There are 5 ways to turn a row about zero (a turn may also mirror it). The second row of each pair is the first, turned, with some noise.
In the rows, 128 means zero.
Known pairs, each followed by its turn:
[172 102 122  61  87  96 144 131]
[102 144 108  69 139  67 161 105]	vemol

[118 104  95 160 113 176 149 169]
[106 177 151 142  96  75 111 147]	besum

[ 59 143  75 125  94  75 131 109]
[154  87  77 133 144 104  67  76]	vemol

[ 72 203 104 115 157  73 149 149]
[178 216 173 152 111 131 163 121]	vineb

[181 137  92 112 115  85 141  98]
[113 138 118 120 119  59 164 102]	vineb

[ 82 129 160 138 128 161 189  90]
[130 139 194 112 128 114 153 189]	Golu

[123 123 124  87  68  68 170 108]
[118 155 113 188 162  80 139  72]	vineb

[112 140 132 111 203 125 129 148]
[179 134 158 134  94 126 120 171]	vineb

[146 160 105 122  97 116 171 145]
[117 137  99  89 102 108  95 144]	vemol

[100 137 103 116 130 178 148 115]
[163 116  96 131 108 168 139 106]	vineb

[162 171 135 120 126  92 191 151]
[164 145 109 101  71  80 134 153]	Padeb

[ 64  88  98  49 120 148 129 120]
[156  96 121  68 191 148 136  71]	vemol

[182 125 126 136 158 114 164  81]
[102  72 119 135 167 104 151 156]	Golu

[133 123 112 104  88 114 121 128]
[155 132 118 145 122 127 132  86]	Padeb

[112 116 128 134 103 148 127  97]
[116 114  96 139 138 150 140 121]	vineb

[ 93 158 148 132 145 102 151 107]
[131 174 126 167 114 139 142 149]	vineb

[ 98 124 163 141 206 123 108  87]
[125  65 140 181 143 170 164 138]	vemol

[ 99  90 108  94 155 131  90 105]
[117 165 147 151 181 153 112 109]	Padeb

[ 92 130 114 144 103  81 112  76]
[ 95 176 113 130 168 157 122 160]	Golu

[115  94 147 150 180 176  94 160]
[ 56 135 157 105 155 156 150 144]	Padeb

[153 125 126 154 142 101  90 103]
[122 129  89 120 181 119 123 117]	Golu

[ 77 184 161 137 157 194 138 155]
[120 126 140 120 113 237  99 137]	vemol

[143 117  83 114 141 129  90 122]
[131 158 110 150 146 169 137 119]	Padeb

[121 130 131 107 175 143 132 111]
[115 130 107 152 149 139 161 126]	besum

[ 53 138 154 132  98  97 139  84]
[109  93 126 115 135 186 101 198]	besum

[155 116 145 122 111 104 124 134]
[149 121 118 108 129 132 104 102]	besum

[180 117 149 133  79  99 138  98]
[155 106 129 189  82 108 143 124]	Padeb

[115 106 116 145 132 132 155 111]
[169 111 122 123 125 126 136 138]	vemol

[ 77 116  90 138 138 123 108 176]
[105 139  92  92 179 125 145 101]	Padeb

[103  99 135  82 155  68 128 131]
[109  95  75 130 170 117 163 105]	vemol

[153 112 150 123 102 116 144 107]
[129 131 130 115  98 100 161 117]	vemol

[155 143 155 129 114 119 134 109]
[124 105 143 141 158 130 107 134]	Golu

[161 192 124 130 131  83 190 145]
[115  72 173 110 194  93 112 102]	besum

[182 151 107 155 162 101 153 131]
[126  94 159 159 147 103 125  73]	besum

[143 145 128 120 159 147 145 141]
[109 132 130 134 152 111 155 107]	besum

[162 166 135 116 124  93 103 150]
[117 153  89 136  77 130 117 117]	Padeb

[ 83 100 120 155 179 143 135 119]
[132 159 126  82 127  93 178 139]	Golu

[ 84 147 153 128 101 112 102 158]
[128 169 149 109 115 158  93 104]	Golu

[152 102 201 147 151 143 101 135]
[ 97 159 113 109 108 175 122  71]	besum

[108  94  90 135 112 183 116 110]
[123 150 105 153  76 101 143 163]	besum

[144  97 121 114 163 163 120 164]
[106 163 156 111 135 157 169 133]	Padeb

[ 73  99 136 102 131 109  85 217]
[174 117 207 141 194 157  93 133]	vineb

[109 102  97 130 175  99  87 114]
[157 111 149 122 151 113 176 181]	vineb

[118 123 133  82  90 140 162 103]
[126 124 167 172 116 160 148 154]	Golu

[139 137  72 134 185 152 134  80]
[143 107  73 105 138 123 180 173]	Golu

New pairs. What belongs after each?
[133 125 132 134 143 171 100 102]
[114 116 151 136 135 177 120 142]	Padeb

[106 108  93 159 110 159 132 135]
[121 147 143 149  88 102 118 160]	besum

[131 147 119 147 148  89  85 174]
[171 149 184 128 139 149 130 102]	besum

[ 87 139 101 119 182 119 145 106]
[137 157 124 106 183 123  91 162]	Padeb

[200 130 113 150 110 161 101 127]
[115 170 188 131 113  90 121 160]	vemol

[137 131 105  89  85 213 127 106]
[142 144 200  53 125 135 110 105]	vemol

[115 114 162 196 128 124 132 135]
[118 158 149 101 152  70 101 132]	Golu

[104 105 118 100 135 156  98 138]
[143 173 107 132 119 133 155 149]	besum

[ 53 123  93 125 172 106 128 131]
[118 154 107  98 205 110  99 132]	Padeb

[102 114 137 161 150 143 145  92]
[133 135  85 136 124 149 137 170]	vineb

[165 111  88  61  92 145 170 117]
[130 126 137  34 139  85 132 129]	vemol

[ 94 107 112 105 161 152 125 129]
[175 102 125 142 129 148 134 141]	vineb

[146 121 125 100 119  84 101 152]
[ 89 145 105 134 156  94 135 113]	vemol

[114 132 180  97  90 102 168  93]
[103  84  88  85 155 153  95 150]	besum

[185 116 158  65 150  91 139 162]
[124 209 153 140  73  89 148 115]	Padeb

[ 83 117 167 162  89 102 141 111]
[ 91 165 110 168 171 152 126 141]	vineb

[124 144 143 170 155 126 130 162]
[125 148 113 164 120 159 119 161]	vemol

[ 72 110 116  98 137 150 179 130]
[ 98 153 100 148 165 107 126 187]	besum

[108 124 146 133 115 104 100 178]
[124 141 177 126 168 142 103 132]	vineb

[158 193 129 147 162 151  83 121]
[ 99 132  99 116  88 191  95 160]	Padeb

[154 152 110 163 158 131 142 127]
[126  95 103 103 133 100 117 148]	Golu

[108 140 155 100 167 180 194 123]
[149  89 191  99  97 120 175 160]	Golu

[165  83 132 129 103 120 140 150]
[108 121 131 179 122  97 121 102]	Golu

[206 104 141 147 132 185 135 103]
[139 153 205 115 101 109 166 172]	vemol

[105 110  72 164 136  87 126 188]
[174 171 147  83 191 114 129 139]	vineb

[186 116 144 136 127 117 119 144]
[120  95 119 148 146 102 109  95]	Golu

[ 96 152  91 112 163 134 120 118]
[122  85 129 123 161 148  93 132]	vemol

[123 114 108 144 116 167 155  97]
[147 135 128 146 126 104 147 179]	Golu

[129 162 116 101 101 128 104 185]
[141 123 117 132  82 163  84  96]	Golu

[129 145 111 138 162 124 123 121]
[128 120 146 158 137 135 153 121]	besum

[177 146  63 150 120 151 144  67]
[198 116 109 159 123 182 138 176]	Padeb

[103 116 142 135 117 118  94  74]
[135 168 131 130 181 147 139 139]	Golu

[118 130 123 162 130 198 158 134]
[ 67 149 142 136  95  91 145 141]	besum

[140 139 110 118 137  99 166  95]
[175 147 122 139 122 104 113 156]	Padeb

[182 165 148 136 113 138  90  99]
[ 63 110 145 104  86 125 142 119]	vineb

[ 95 127 117 133 148 118 132 103]
[141  85 122 140 133 136 123 120]	vemol

[ 84 102 142 177 175  72 158 155]
[105 150 171 178 169 171  75 127]	besum

[ 85 158  88  92  80 170 134  93]
[145 116 102 150 120 175 181  58]	vineb

[131 129 175 116 107 110  78 165]
[ 92 113 191 136 148 136  99 130]	vineb

[186 106  94 151  79 171 133 125]
[166  96 130 148 108 172 192 130]	Padeb

[187 165 116 146 211 109 105 159]
[ 63 126 136 171 156 127 121 211]	vemol

[148 153 118 130 127 108 111 113]
[134 135 100 146 109 140 115 134]	Padeb

[124 139 117 137  92 136 130 110]
[130 107 133 116 103 118 121 148]	besum

[ 84 113 162 128  78 112 131 117]
[119 124 118  93 117 159  87 172]	besum

[ 97  86 117 116 143 145  75 122]
[ 95 141 144 144 181 159 126  99]	Padeb

[106  82  93 170 171  81 128 112]
[113 142  97 163 195 100 145 170]	Padeb

[110  86 198  69 130  88 175 121]
[117 105  72  99 117 138 216  96]	vemol

[ 75 132 141 127 128 139 143 117]
[129 109 143 101 161 112  97 123]	Padeb

[ 90 149 164 159 128 144 127 136]
[114 154 129 140 122 182 112 146]	vineb

[148 148 118  83 119 135 135  83]
[175 147 146 146 111 153  99 125]	Padeb

[149  64 133 131  87 126 124 110]
[138 108 156 185 135 121 169 103]	Padeb

[118 165  98 157 141 177 154 164]
[ 93 145 178 135 128  81 157 142]	besum

[102 154 151 115 130 121 141 130]
[128 129 132 104 124 108  92 122]	Padeb

[117  91 118 147 140 123  91 138]
[131 106 143 109 167 133 137 161]	vineb

[151 159 167 161 127 140 133  72]
[118 104 166 150  62 132 136 134]	vemol

[123 135 169 160 115 111 130  73]
[ 72 146 102 159 121 138 146 154]	vineb

[103 112 180 171  66 148 115 146]
[167 188 124 153  87 151 137  80]	vemol

[120 153 154 119 128 144 135 114]
[130 114 148 117 109 130  98 133]	Padeb

[109  82 144 120 107  82 160 130]
[129 145 111 172 179  99 108 134]	vineb

[113 127 134  48 111 146 109 110]
[139  79 152 178 117 136 146  90]	vineb

[141 153 112 134 164 140 139 151]
[124 147 115  93 121 140 133 157]	Padeb

[165 126 180  82 145 170 105 151]
[179  80 161 136 131 136 140  71]	Golu

[ 87 147 192 107 130  96 188  87]
[119 175 108 222 105 126 117 139]	vineb

[161 107 114 148  87 165  99 140]
[167 140 107 175 124  99 105 116]	Golu

[134 151 108 147 114 141  91 142]
[113 127 154  85 131 148 144 114]	vineb

[123  77 122 157 149 131 139 173]
[110 146 124 121 101  72 145 100]	Golu

[ 85 161 157 150 116 111 155 132]
[105 147 170  92 122 138  95 155]	Golu

[160 135 118 106  72 192  92 121]
[205 123 122 189 124 142 106 131]	Golu

[ 84  86 171  75 111 142 113 143]
[135 147 115 106 152 166 173  64]	vemol

[146 153 109 124 156 138  75 176]
[ 87 159 147 147 175 145  99 152]	vemol

[140  81 109 147 175 137 115 198]
[144 172 116 147 190 145 146 179]	vemol

[178 181 140 139 149 149 126 133]
[105 139 140  91  60 119 116 125]	vineb

[107  85 113 145 179 126 145 171]
[187 132 128 110 156 126  99 172]	vineb

[108 120 169 144 105 104  90  89]
[132 108 118 111  97 192 113 136]	besum

[137 118  85 102 103  95 100 116]
[153 154  96 169 137 136 130  95]	Padeb

